The rows of a group lie close to one hidden flat surface of 6 dimensions, which passes through zero. Surfaces can cross.
In the rows, zero is written as 128.
Some rows, each with its group after it:
[ 71 156 123 161 155 173  92  97 139] -> J227
[189 125 121 139  62  61 137  72 148] -> J57
[133 126 202  96 120 107 189 171  79] -> J414
[130 155 150 138 153 107 103 111 107] -> J818
[ 91 134 122 134 136 132 217 141  85] -> J266
[150 164 138 130 124 108 143 113 145] -> J227
[121 143 135  91 142 157 182 136 127] -> J57
[146 131 149 117 123 136 105 162 165] -> J372
[150 166 130 158 152  91 159 116 126] -> J818
[117 134 123 150 143 123 110 110 116] -> J414
[109 170 203 136 157 123 122 147 106] -> J266
[119 173 155 104 107 136 161 133 139] -> J508
[154  90  85  79 123 134 163 126 117] -> J57
[ 90 182 140 117 109 138 155  97 111] -> J266
[112 128 122 109 119 153 172 135 129] -> J818
[170  86  96 108  99 122 164 154 155] -> J414
[ 89 106 130  70 133 138  89 135  39] -> J320
[144 121 123 117 122 144 123 148 168] -> J372
[178  74 102 136 128 101 125 132 134] -> J372
[119 113 148 141 139 123 133 142 107] -> J508
[117 189 107 107 123 170 168 108 185] -> J414
[144 134 193  54  99 140 124 134 128] -> J266
[165 212 106 116 108 107 131 114 187] -> J57
[113 161 194 123 155 121 161 131  92] -> J508
[133  97  26  79 115 146  80 105 118] -> J320
[109 143 114  95 131 138 171  94  90] -> J818
[166 157 132 129 114  63 175  99  99] -> J818
[113 108 123 110 108 141 160 130 110] -> J320
[136 144 185 110 106 109 162  94 106] -> J320
[131 136 144 106 110 128 131 135 126] -> J227
[146 148  68 105 129 108 142  57 106] -> J818
[140  95 101 154 166 130 149 124 128] -> J372
[123  48 102 130 136 120  84 125  72] -> J508
[115 162 113 149 174 156 211 115 149] -> J227
[132 141 116 101  64 104 110 103 118] -> J372
[131 143 160 106  82 100 194 157 102] -> J320
[152  99 125 130 117 100 123 135 110] -> J266
[167 182 109 118  89 101 152  86 166] -> J266
[130 153 133 193 195 120 163 133 142] -> J414
[121  80 124 144 143 136  59 155 120] -> J414
[142 122 107  85  86 113 125  87 107] -> J818
[123 151 171  85 115 151 172 156 139] -> J372
[150 125 160 126 114 105 160 104 119] -> J57
[169 191 150 133 177 104 102 142 159] -> J57
[133 123 125  94 108 120 143 107 102] -> J508
[138 146 103  89 109 115 117 140 116] -> J57
[147 136 148 131 116  95 125 131 118] -> J320
[113 134 118  94 119 173 162 126 152] -> J266
[106  63 108 118 106 130 107 125  77] -> J227
[123 132 103 137 108 146  49 115 172] -> J227
[151 155 103 159 129  89 143  81 131] -> J414
[143 120 110 171 134 113 115 159 159] -> J320
[159 169 138 115 129 100 116  97 134] -> J508
[137 116  95 167 155 126 132 139 145] -> J266
[148 117 168 112 122  94 152 131  87] -> J372
[124 113  82 103 184 158  42  90 111] -> J508
[136 136 159 189 171 114 163 141 142] -> J508
[130 138 125 130 153 144 163 144 145] -> J227
[152 122 114 144 126  92 124 114 118] -> J818
[159 207 165 135 119  87 156 149 156] -> J320
[110 110  86 120 120 168 123 128 153] -> J227
[139 150 129 112 125 157 140 148 187] -> J372
[ 62 130 157 179 145 190 164 119 159] -> J57
[137 147 126 135 113 107  55  97 137] -> J414

New rows. What belongs after each?
[153 116 130 103  79 117  70 115 154] -> J818
[110 137 179 120 154 149 111 180 127] -> J227
[116 131 130 159 150 135  74 141 142] -> J372
[170  67 122 119 172 104  90 149  89] -> J57
[147 145 142 197 163  65 118 138 107] -> J266
[143 141 106 108  92 138 164 121 172] -> J818
[105 138 176 134  94 118  58 184 127] -> J508
[127 120 147 179 151 117  84 159 140] -> J508
[103 150 151 126 165 146 109 143 113] -> J320
[152 102  74 220 145  47 130 124  91] -> J266
[144 131 166 148 146  97  77 113 110] -> J320
[102 144 121  91 136 181  67  98 143] -> J818
[ 72 154  44  82  85 174 109 155 131] -> J57
[103  87 174 144  78 104 138 107  75] -> J57
[159  87 106 137 163 136 171 137 143] -> J372
[115 150 114  72 106 139 156 127 104] -> J320
[ 99 148  83 109 153 206 156 102 177] -> J320
[154 135 101 100 122 164 132 124 198] -> J266
[ 91 137 128 167 143 130  95  81 105] -> J227
[ 85 132 143 152 192 161  72 177 117] -> J57
[126 107 136 182 150 142 129 111 161] -> J57
[138  95 100 136 147 124 102 112 115] -> J508
[126 137 108 157 124 117  69 102 138] -> J266
[122 130 104 129 171 155  89 117 140] -> J508
[ 89 121 163 159 180 136 161 146  78] -> J414
[133 103 145 106 124 126 132 163 111] -> J227
[ 56 115 163 136 203 178  79 181  72] -> J320
[168 153 135 172 105  84 141 138 179] -> J508
[130 154 136 182 173 111 122 141 140] -> J266
[151  76 133 165 176  93 190 191  91] -> J266
[132 181 141 145 119 116 122 116 160] -> J57
[148 148 121 129 132 120 160 114 145] -> J372
[170 117 135 143 138  86 124 123 126] -> J372
[145 137 105 153 147 121 184 121 147] -> J414
[128 114 164 110  99 109 140 143  98] -> J818
[147  85 167  72 104 130 113 147 105] -> J266
[150  85  98 142 169 159 147 153 170] -> J372
[154 106 143 168 181 107 120 142 122] -> J372
[132 128 117  93  73  97 146  83  84] -> J414
[118  86 158 161 170 152 152 126 128] -> J57
[138 166 195 127 114 101 175 154 125] -> J818
[125 150 102 129 130 121  71 151 131] -> J57
[125 104 114 109  97 135 115 131 125] -> J372
[126  69  94  91 157 205 236 164 160] -> J372
[123 134 103 103  88  99  73 143  95] -> J57
[121 101 126 147 112  90 106  85  70] -> J227
[161 127 143 154 154  94 125 127 125] -> J372
[109 102 169  82 147 178 139 225 128] -> J227
[135 107 110 150 101  72 108 105  79] -> J266
[109 156 125 127 150 145 188 108 118] -> J372
[118 116 157 150 164 138  62 147 129] -> J266
[167 113  64 161 178 124  73  90 164] -> J508
[141 169 157 141 124  90 135 119 117] -> J266
[121 101 103 159 110 137 125 107 151] -> J57
[140 151  86  85 118 156 136  53 158] -> J320
[137 155 163  85  54  80 146  83  80] -> J227
[126 118 119 173 153 109  62 114 117] -> J414
[135 134 165 188 117 112 141  90 161] -> J57
[121 168 147 121 154 132 219 106 113] -> J372
[107  88 154 164 157 121  60 163  94] -> J508
[150  81 119  80 102 148  97 131 143] -> J266
[167 139 162 146 136  85  74  79 130] -> J320
[116 158 199 104 124 120 102 131  97] -> J818
[104 159 134 130 147 134 137 187 123] -> J320
[122 135 128 148 126 136 126 147 158] -> J508
[ 71 119 125 130 122 148 130 118  81] -> J266
[106 121 176 167 156 137 126 130 124] -> J57
[113  95 192 127 129 115 148 129  68] -> J57
[129 116 112 158 128  90 151 127  89] -> J266
[114 122 165 158 119 115 122 117 116] -> J57
[ 95 101  83 121  93 153 104  90 119] -> J227
[122 146 139 149 151 148 139 132 159] -> J320
[145 107 123 126 104 122 162 101 134] -> J57
[142  89 123 120  55  84 128  98  92] -> J57
[122 147 132 118 132 115 113 160 105] -> J320
[147 139 174  97  92  92 153  89  97] -> J320
[116 104 113 149 147 134  98 159 123] -> J320
[155  49 152 144 169 115 133 126  97] -> J57
[106 151 182 163  91  86  79 124  99] -> J57
[122  72  97 157 142 157 139 115 149] -> J57
[115 142  92 124 123 127  66 153 126] -> J57
[148 144 171 157 140  82 125 143 114] -> J818
[ 70 136 136 138 136 152 136  93  90] -> J227
[170  87 127 114 116  99 149 147 117] -> J266
[143  84 105 120 136 171 112 173 187] -> J372
[ 25 120 113 146 144 195  76 111  96] -> J266
[152  57 123 147  65  82 170 149 107] -> J320
[123 123 138 140 130 130 170 136 127] -> J508
[ 80 113 123 164 123 138  24  90 111] -> J227
[ 90 156 116 135 136 170 124 106 154] -> J227
